There are 4 nested groupings, the coarsest first. Each group lies inside one group of the grouping before and may be the whole of it. The rows also spread widely along 17 directions, which tell nothing about the answers.
In the rows, 128 means zero.
Known rows, each followed by its group in each grouping:
[123 146 140 132 160 132 146 104  90 111 110  85  63 106 127 103 102 140
 135 157 125 105 134 146 105 156 151 149 164 147 185 121 167 160 140 145]
Q_704 Q_379 Q_854 Q_370
[178 117  80 111  45 143 176 157 119 104 128  93 159 152 135 122 152  84
  78 145 104 105 222 143 118 148 109 126 156 105  42 167 152 141  82 115]
Q_704 Q_578 Q_602 Q_818
[164 105 160 118 116 171 100 125 164 129 147 114 103 127 164 152 117 137
 147 117 100 120 156 141 141 129  96 141 124 103 175 125 172 123 136 145]
Q_832 Q_274 Q_831 Q_838
[166 148 116 116 108 139 138 129 124 108 119  83 126 117 134 105 143 127
 118 117 123 121 159 144 136 121 120 130 137 150 145 131 124 113 102 113]
Q_832 Q_816 Q_226 Q_474
[172 105 102 104 154 133 161 143 102 100 117 134 172 168 108 117 135 106
 108  53 160 114 174 188 121 133 139  90 149 159  87 133 148 118 111 103]
Q_704 Q_578 Q_478 Q_367
[150 126 103 112  97 175 133 163  73 114 100  79 135 114  72 132 131 183
 120 129  74 148 161 149  67  89 106  91 160 163 100 122 167 115  93 123]
Q_704 Q_379 Q_854 Q_884
[171  92 167 103 148 173 150 145 136 165 152 104  84 146 157 148 128 150
 129  76 112 128 147 145 127 175 131 135 136 110 161 101 165 136 141  97]
Q_832 Q_816 Q_852 Q_807
[178 114  52  86 119 159 156 182 108 117 128  98 154 130 107 104 104 131
 114 134 139 144 138 130 120 111 120 111 154 158  78 132 167 177  87  85]
Q_704 Q_379 Q_524 Q_537
[132 112 140 115 173 145 145  80 122 126 148 122 146 174 154 126 141  90
 124 155 171 109 136 143 138 139 123 164 142 114 133 125 109 159 148 110]
Q_832 Q_816 Q_852 Q_807
[147 173  77 102 108 180 164  81  38 127 100  92 142 143 176  78  83 160
 120 166 168 153 149 124 114 116 138 137 176 137 152 144 102 175 110 111]
Q_832 Q_816 Q_852 Q_807
[157 146 125  66 156 141 155 146  75  97 137 128 160 146 138 139 103 124
 125 100 179 137 175 170  90 124 132  86 146 173 173 127 107 129 108 126]
Q_704 Q_578 Q_478 Q_367
[163 204 106  66 116 106 162 215 111  69 134 150 132  74 146 136  80 115
 136 101 171 153 231 167  93 114 136  62 145 180 179 188 160 140  77 136]
Q_704 Q_379 Q_854 Q_370
[152 132 111 134 143 137 116 139 142 108 108 133 121 143 131 103 129 128
 119  85 148 124 147 149 148 113 124 133 152 141  97 157 143 131 112 111]
Q_832 Q_274 Q_831 Q_838
[125 152 141 114 143 129 136 137 123 107 140 108 106 128 132 120 132 117
 122 150 134 122 150 136 124 131 135 149 146 143 141 132 128 148 123 136]
Q_832 Q_816 Q_852 Q_807
[124 128 131 159 180 119 129 113 112 109  77 116 105 121  92  95 128 157
 136  88 134 107 117 161 136 113 143 127 157 155 124 141 171 121 138 123]
Q_704 Q_578 Q_478 Q_367
[123 144 121  97 162 105 142 158 138  85 158 131 129 148 150 114 132  73
 131 177 163 103 139 146 135 118 127 147 142 151 118 151 124 152 122 129]
Q_704 Q_578 Q_478 Q_367
[116 160 152 172 177 110 150 122 161 138 120 127  86  98 128 102 137 148
 144 166 136 132 102 129 150 122 123 131 105 107 151 145 159 147 142  88]
Q_704 Q_578 Q_478 Q_367
[120 159 101 125 152 153 107 120  94 102 106 145 134 140 142 121 100 161
 129 145 164 142 134 138 111  80 115 124 167 138 107 160 130 159 121 129]
Q_832 Q_816 Q_852 Q_807
[128 132 171 153 161 146 137  57 127 149 113 156 126 111 103 150 104 169
 125  69 179 137 140 127 150 144 114 127 115  91 166 124 154 149 164 146]
Q_832 Q_816 Q_852 Q_807
[107 101 164 137 154  93  90 159 153  83  67 105 164 137 110 149 192 105
 109  93 123  55 160 148 135 110 148 165 188 139 108 181 102 115 126 145]
Q_704 Q_379 Q_854 Q_370
[178 134  93  99 133 130 146 132  94  85 122 116 161 112 164 143 114 129
 118 109 161 100 178 170 105 119 127  82 164 138 151 144 150 145 105 121]
Q_832 Q_816 Q_852 Q_807
[125  91 151 168 175 144  85 134 177 136  81 126 110 129 116 138 156 161
 167 116 109 117 109 140 147  69  82 147 146 113 106 174 177 102 143  89]
Q_704 Q_578 Q_478 Q_367
[153 151  98 117 101 148 128 135 121 101 108 172 195 162 182 131 105 126
  92 109 173 131 192 152 128 120 136  97 145  90  93 183 118 168 111 130]
Q_704 Q_379 Q_524 Q_537
[139 127 132 134 139 141 148 119 142 130 126 110 144 122 102 113 157 129
 140 151 129 133 123 133 138  99  99 135 111 128 115 137 145 119 130  95]
Q_704 Q_379 Q_524 Q_537
[116 146 144 141 155 133 144  94  97 119 115 146  93 115 127 147  91 158
 127 140 166 123 151 136 101 137 113 122 150 107 146 152 165 165 145 148]
Q_704 Q_578 Q_602 Q_818
[111 115 167 171 160 139 105  71 142 101 120  99  69  97  89 108 133 141
 185 167  70  96 108 165 131  95 101 158 123 140 162 119 233  95 173 169]
Q_704 Q_379 Q_524 Q_537
[145 162 137 108 140 150 139 198 158 156  98 113 134 148 177 108 142 125
 123 113 142 177 187 119 140 127 154 150 160 125 143 193  82 164  87  39]
Q_832 Q_816 Q_852 Q_807
[137 128 170 113 145 140 106 120 145 102 135 119 139 123  90 162 141 116
 136 121 134 128 164 151 115 108  90 126 111 147 172 121 127  96 127 152]
Q_704 Q_379 Q_854 Q_370

New rows. What belongs after each?
[125 150 140 114 138 144 119 130  88  87 100 111 138 145 105 135 132 123
 122 132 126 134 196 172  72 110 126 117 165 164 139 148 120 114 107 143]
Q_704 Q_379 Q_854 Q_370
[133 119 166  92  99 154 139 156 143 136 130 132 175 137 132 140 168 136
 147  96 118 127 155 132 151  82  98 142 119 127 114 166 127  82 137 129]
Q_704 Q_379 Q_854 Q_884
[105 121 153 131 170 105 110 138 146 103 113 130 145 165 125 140 189 104
 100 128 167  87 125 129 136 110 119 169 164 128  74 163  70 130 126 118]
Q_832 Q_274 Q_831 Q_838
[117 127 156 133 138 119 124 128 127 114  95 106  91 107 108 150 114 137
 113 122 143 101 163 114 122 150 126 161 171 121 153 157 142 162 128 158]
Q_704 Q_578 Q_602 Q_818
[137 169 142 169 116 119 156 108 154 126 119 165 105  85 115 153 112 141
 108 120 161 144 198 127 125 145  96 105 120  72 115 178 177 163 121 129]
Q_832 Q_274 Q_831 Q_838
[135 132 116 116 134 137 122 136 134 103 129 132 171 107 116 127 108 143
 144 144 137 125 122 131 147  81 111 113 119 134 143 135 162 149 129 148]
Q_704 Q_578 Q_478 Q_367
[163 116 121 150 115 154  85 109 151  98  57 117 177 154 139 109 151 120
 132  80 115 118 191 176 146  85 116 129 153 126 118 188 137  87 110 109]
Q_704 Q_379 Q_524 Q_537
[146 165 114  97 170 102 152 120  97  73 147 155 107 153 135 123 105  87
  92  93 225 110 174 166 111 162 135 116 156 163 122 139 105 150 112 145]
Q_832 Q_274 Q_831 Q_838
[119 125 161 104 138 179 123 154 103 131 138 129 111 141  94 140 124 167
 159 112  88 161 155 153  89  90 108 126 148 158 119 128 176 112 134 143]
Q_832 Q_274 Q_831 Q_838
[120 117 134 140 161 137 113 133 134 116 100 113 129 166 136 111 150 123
 126 143 127 110 127 144 134 111 130 156 159 129 104 153 121 136 129 107]
Q_704 Q_578 Q_478 Q_367
[180 117 118  78 120 134 133 155 131  98 123 100 179 143 168 150 156  94
 115  99 158 102 193 154 124 118 114 124 162 143 141 158  91 118  94  99]
Q_832 Q_816 Q_226 Q_474
[137 146 131 113 112 116 184 127 107 128 121 119 108 100 110 119 151 146
 119  82 169 107 139 114 151 122 101 145 146 138  90 162 140 105 129 127]
Q_832 Q_816 Q_852 Q_807
[ 79 118 139 177 200 142 113 133 142 131  89 112 112 134  31 120 130 129
 130 189 101 159 138 129  94 118 141 164 163 134  86 141 176 205 131 100]
Q_704 Q_379 Q_524 Q_537
[127 152 141 107 160 126 176 132  96 123 141 166 103 128 134 138 107 148
 140 106 185 132 145 150 110 122 106 104 136 133 118 159 162 128 142 123]
Q_704 Q_578 Q_478 Q_367
[123 148 146 103 131 156 157 127  75 115 148 118 110 135 110 132 122 150
 128 149 122 136 148 154  79 125 119 113 133 148 135 112 149 124 134 148]
Q_704 Q_379 Q_854 Q_370
[114 113 138 116 149 134 140 134 109 113 140  99 129 137  71 148 145 123
 102 170 131 113 127 126  92 134 116 146 146 137  97 106 131 161 129 139]
Q_704 Q_379 Q_524 Q_537
[154  84 124  81  87 186 139 146 103 109 126  98 252 170 140 103 175 115
 167 101  43 113 181 190 138  59 148 126 149 159 104 138 167  88 130 129]
Q_832 Q_816 Q_226 Q_474
[155  95 143  90 114 170  67 181 178 100 125 118 149 174 146 129 139  93
 148  94  91 125 179 158 154  90 113 162 146 154 124 160 142  97 114 140]
Q_704 Q_379 Q_854 Q_884
[139 118 106 128 168 129 139 120 103 111  94 104 150 133 144  84 146 151
 139 118 147  89  82 152 147  94 147 132 156 149 122 140 138 129 139  97]
Q_704 Q_379 Q_524 Q_537
[126 196 114 192 140 103 125 107 123 109  82  64  11  61 134  99 140 180
 111 204 131 110  99 105 114 120  97 145 157 121 144 152 132 139 103  96]
Q_832 Q_816 Q_852 Q_807
[167 146 123 158  85 143 107  89 135 113 126 118  57 116 174 143 138 180
  92 118 143  90 110 121 142 124  56 124 121  79 100 133 139  89 128 146]
Q_832 Q_816 Q_852 Q_807
[150 123 149 111 132 144 113 151 145 116 105 101 171 109 153 125 159 148
 164 115 104 114 137 151 145  69 117 120 128 142 181 155 134  89 125 108]
Q_704 Q_379 Q_854 Q_884
[145 146 161 179 171 139  78 130 159 127  67  92 132 110 108 145 150 172
 101 103 107 150 157 145 110 126 145 102 135 114 194 121 100 142  99  84]
Q_832 Q_816 Q_852 Q_807
[137 174 152 105 165 108 155 151 106  83 180 122  64 116 131 121 122 125
 125 150 135 112 125 176  87 149 137  95 108 167 170  89 153 116 132 150]
Q_704 Q_379 Q_524 Q_537
[129 142 170  83 151 114 155 160 140 116 150 125 140 118 153 158 127  99
 137 143 161 117 173 134 124 138 127 133 132 130 192 151 114 149 128 133]
Q_704 Q_578 Q_478 Q_367
[128 141 150 146 141 141 109  95 130 107 117 123 134 122 100 126 130 147
 124 130 131 125 125 144 130 109 113 125 111 127 148 118 139 120 139 153]
Q_704 Q_379 Q_524 Q_537
[149 145 146 128 138 152 143 132 115 127 121 117  99 125 136 120 141 154
 148 110 116 140 159 161 108 107 107 113 140 141 138 148 157  97 122 101]
Q_832 Q_274 Q_831 Q_838
[125 149 161 109 101 153 125 192 115 121 135 134 139 140 157 143 171 183
 126 102  78 128 143 152 106  84 127 102 137 126  96 145 130  88 125 132]
Q_832 Q_816 Q_852 Q_807
[172  61 173 111  99 176  97 130 170 132 138  85 173 161 144 140 173 125
 128  86  62  89 132 152 167 127 120 149 104 108 154  91 140  86 147 145]
Q_704 Q_379 Q_524 Q_537
[152 115 120 146 136 133  91 109 164 100 104  99 137 126 137 135 132 114
 123 160 136 103 141 132 147 106  91 143 137 112 146 148 131 138 113 122]
Q_704 Q_578 Q_478 Q_367
[119 134 144 108 127 180 108 110  88 133  70 100 114 155 172 130 121 155
 153 132 136 137 181 130 105  90 110 178 211 134 147 199 109 126 123 117]
Q_832 Q_816 Q_852 Q_807
[132 118  91 133 143 147 107  95 120  87 123 153 151 155 145 128 131 122
 144 151 155 103 134 157 132  61  78 135 159 123  57 173 168 125 137 132]
Q_832 Q_816 Q_852 Q_807
[129 153 148  79 160 122 141 142  98  86 180 188 105 137 167 182 104 131
 130 119 202 110 157 162  83 116  90  95 145 134 125 151 141 131 139 166]
Q_832 Q_274 Q_831 Q_838
[154 148 151 127 177 119 101 185 168 112 108 163 166 129 111 186 128 138
  96  76 174 163 191 153  98 122 120  64 120 120 157 153  94 149  88  88]
Q_704 Q_578 Q_602 Q_818
[162 134 139 141  90 129 122 142 179 110 136 129 117  64 149 146 129 154
 149 107  93 101 154 137 165 101  94 110 109  94 149 154 219 113 134 154]
Q_832 Q_816 Q_852 Q_807
[117 154 101 132 139 132 134 163 101 113  76 104 144 129 142  97 141 150
 120 143 125 126 150 132 119  96 161 143 196 142  96 183 123 169 104  92]
Q_832 Q_816 Q_852 Q_807
[129 126 158 141 150 117 147 112 145 121 122 110 133 103  99 139 140 123
 130 139 133 111 147 135 136 132 117 131 119 118 161 131 151 137 136 130]
Q_704 Q_578 Q_478 Q_367
[116 132 153 111 119 139 147 128 118 120 121 109 108 131 153  92 139 128
 155 109 109  97 143 136 165 117 147 185 165 143 128 163 163 118 152 156]
Q_832 Q_816 Q_852 Q_807
[137 119 122  98 169 114 144 150 103  94  98  99 137 163 152  94 155  95
 133 109 153  85 148 165 131 118 156 155 189 175 124 168 108 119 118 101]
Q_704 Q_578 Q_602 Q_818
[124 142 167 104 148 150 157 165 129 138 147 146 145 152 103 126 147 128
 138  87 117 165 176 159 117 123 144 124 124 147 112 135 145 126 131 108]
Q_832 Q_816 Q_226 Q_474
[166 134 142  95  85 143 155 127 119 113 150 132 153  96 137 165 167 160
 153  94 133 111 152 151 124  64  47  90 107 130 116 152 158  43 129 133]
Q_832 Q_816 Q_226 Q_474
[ 85  96 177 116 138 150 107 150 140 116 134 115 171 157 115 132 164 118
 161 174  63 105 133 138 133  81 135 175 147 131 118 142 151 132 157 163]
Q_704 Q_578 Q_602 Q_818
[160 153 112  93 122 150 142 116  82  98 132 136 158 140 145 124  79 136
  89  91 179 127 165 152 119 160 155  93 131 134 169 107 117 168 119 164]
Q_704 Q_379 Q_854 Q_370
[158 139 102  82 138 137 161 138  80  95 130  94 163 143 135 100 152 113
 133 127 148 117 151 164 110  94 125 118 160 184 127 138 109 107 102 102]
Q_832 Q_274 Q_831 Q_838
[124 168 107 132 145 103 146 154 110  78 115 149  94 131 135 113 136 118
 122 123 152 111 175 171 100 112 125 119 177 151  61 189 163 131 112 118]
Q_832 Q_816 Q_226 Q_474
[188 103  97 103 134 124  96 167 174  95 120 106 160  86 135 166 118 124
 119  97 159 100 148 124 152 107  96 115 147 131 153 143 146 157  94 115]
Q_832 Q_816 Q_226 Q_474
[140 150  81 142 112 146 132  99  75  79 117  74 140 157  63  97 144 114
  84 196 109 133 152 157  80 109 103 115 139 164  76  97 115 124  87 134]
Q_704 Q_578 Q_478 Q_367
[171 143  94 118 104 162 182 103  83 142 110  86 114 113 128  82 135 165
 137 116 141 137 129 129 136 102  94 127 143 145 114 143 149 104 111  84]
Q_832 Q_274 Q_831 Q_838
[121 143 150 141 172 125 154 120 114 121 106 151 144 190 115 121 144 102
  86  96 170 137 188 169 107 165 158 121 147 120  95 150  97 150 122 100]
Q_704 Q_578 Q_478 Q_367
[170 109 107 123 114 175 117 106  94 110  91 100 138 162 140  92 134 152
 131  59 104 114 157 177 137 104 130 127 166 153 108 134 160  87 123 125]
Q_832 Q_816 Q_852 Q_807
[132 153 165 155 146 143 128 100 108 116  86 113 144 128 153 119 124 154
 121 120 107 123 175 176 102 146 175 102 139 107 201 134 135 145 136 128]
Q_704 Q_379 Q_524 Q_537
[141 131 144 158 165 122 105 149 163 110  85 135 149 122 151 147 128 135
 125 116 126 122 178 163 120 120 141  97 146 100 160 171 149 155 115  97]
Q_704 Q_578 Q_478 Q_367
[151 141 150 112 127 126 137 150 147 104 148 140 138 117 153 137 137 124
 131  99 132 111 163 155 139 122 125 110 122 126 147 143 151 120 127 141]
Q_832 Q_274 Q_831 Q_838
[137 137 129 101 141  95 138 140 145  94 159 126 119 114 175 165 143 106
 114 186 193  72 114 112 133 117  76 137 133 107 132 154 100 141 126 133]
Q_704 Q_578 Q_478 Q_367
[156 149  79 102  54 141 186 109  63  92 133 123 131 125 187  73 107 144
 132 130 126  77 141 151 154 112 126 123 149 126  90 161 191 116 138 174]
Q_704 Q_578 Q_602 Q_818
[141 169 135 109  95 156 175 118  89 136 124 111 105  98 155  88 109 171
 156 117 121 140 148 131 140 112 128 132 138 138 163 152 167 119 134 138]
Q_832 Q_274 Q_831 Q_838
[151 107 114  88 114 167 159 121  94 125 116  96 170 130  98 109 111 126
 143 111 126 131 160 139 132 115 130 142 151 156 136 133 165 143 128 136]
Q_704 Q_379 Q_524 Q_537
[124 122 156 122 150 138 129 175 121 118 110 122 130 123 126 163 147 158
 132 129 104 121 159 157  78 109 129 106 160 124 122 156 158 136 125 111]
Q_704 Q_379 Q_524 Q_537
[124 139 141 102 172 137 158 115  97 110 126 119 120 150 161 115 147 103
 171 150 149 119 170 176 100  97 119 149 175 159 135 177 140 113 136  92]
Q_832 Q_816 Q_226 Q_474
[ 94 165 165 138 111 175 165 158 100 170 104  98  54 147 138  94 145 168
 144 164  67 172 173 125  91 131 142 177 177 121  93 177 154 143 127  86]
Q_832 Q_816 Q_226 Q_474
[157 156 118  87 144 123 109 154 103  68 128  69 125 134 152 119 133 105
 104 144 137 104 157 159  99 131 149 128 166 185 186 110  76 135  88 133]
Q_832 Q_816 Q_226 Q_474
[117 173 137 138 126 133 178 105 106 112 153 159  99 168 159  70 141 112
 129 122 128 123 156 176 144 136 148 139 125 125  71 152 167 112 153 135]
Q_832 Q_816 Q_852 Q_807
[107 171 183 116 141 138 148  86  78  96 155 124  82 165 120 102 147 118
 130 134 123 119 149 183  97 136 129 136 113 165 148 104 119  67 154 177]
Q_704 Q_379 Q_854 Q_884
[126 161 180 145 186 101 188  62 130 141 144 156  78 110  89 139 135 125
 125 106 223 135 135 131 136 157  82 127  86 118 160 132 124 110 154 112]
Q_704 Q_578 Q_602 Q_818
[173 100 110  88 169 136 117 171 152  96 161 137 136 138 117 138 137 114
 146  85 154 117 122 161 139  87  89 110 129 171 104 125 162 106 115 109]
Q_832 Q_274 Q_831 Q_838
[ 95 157 140 155 147 133 123 173 149 123 114 128  69 121  74 118 144 140
 137 153  94 159 160 129 108  98 111 156 159 144  61 174 180 141 114 110]
Q_832 Q_816 Q_852 Q_807
[149 116 130 142 133 148 112 127 153 117 116 145 103 141 144 115 105 134
 126  81 126 113 151 155 156 142 133 135 136 109 115 148 191 141 141 141]
Q_704 Q_379 Q_854 Q_884
[133 162 134 155  97 169 137 101 118 126 115 141 121 171 137  93 130 137
 110 133 108 156 177 160 121 131 125 128 118 101  85 150 147 121 128 127]
Q_704 Q_379 Q_524 Q_537
[143 124 134 128 144 156  79 132 138 105 110 128 124 153 113 143 107 139
 113 111 140 138 152 140 121 114 107 128 138 135 138 131 126 138 114 145]
Q_704 Q_578 Q_602 Q_818
[123 128 128 112 112 145 144 119 112 112 125 119 135 144 122 104 116 115
 133 136 128 115 154 134 147 119 124 161 148 136 111 150 156 138 137 162]
Q_704 Q_578 Q_478 Q_367
[155 158 104 159 133 121 152 102 160 119 122 129 124 121 162  70 139 115
 125 146 154 116 118 141 184 121 122 131  99 103 121 155 148 135 129  87]
Q_704 Q_379 Q_854 Q_884
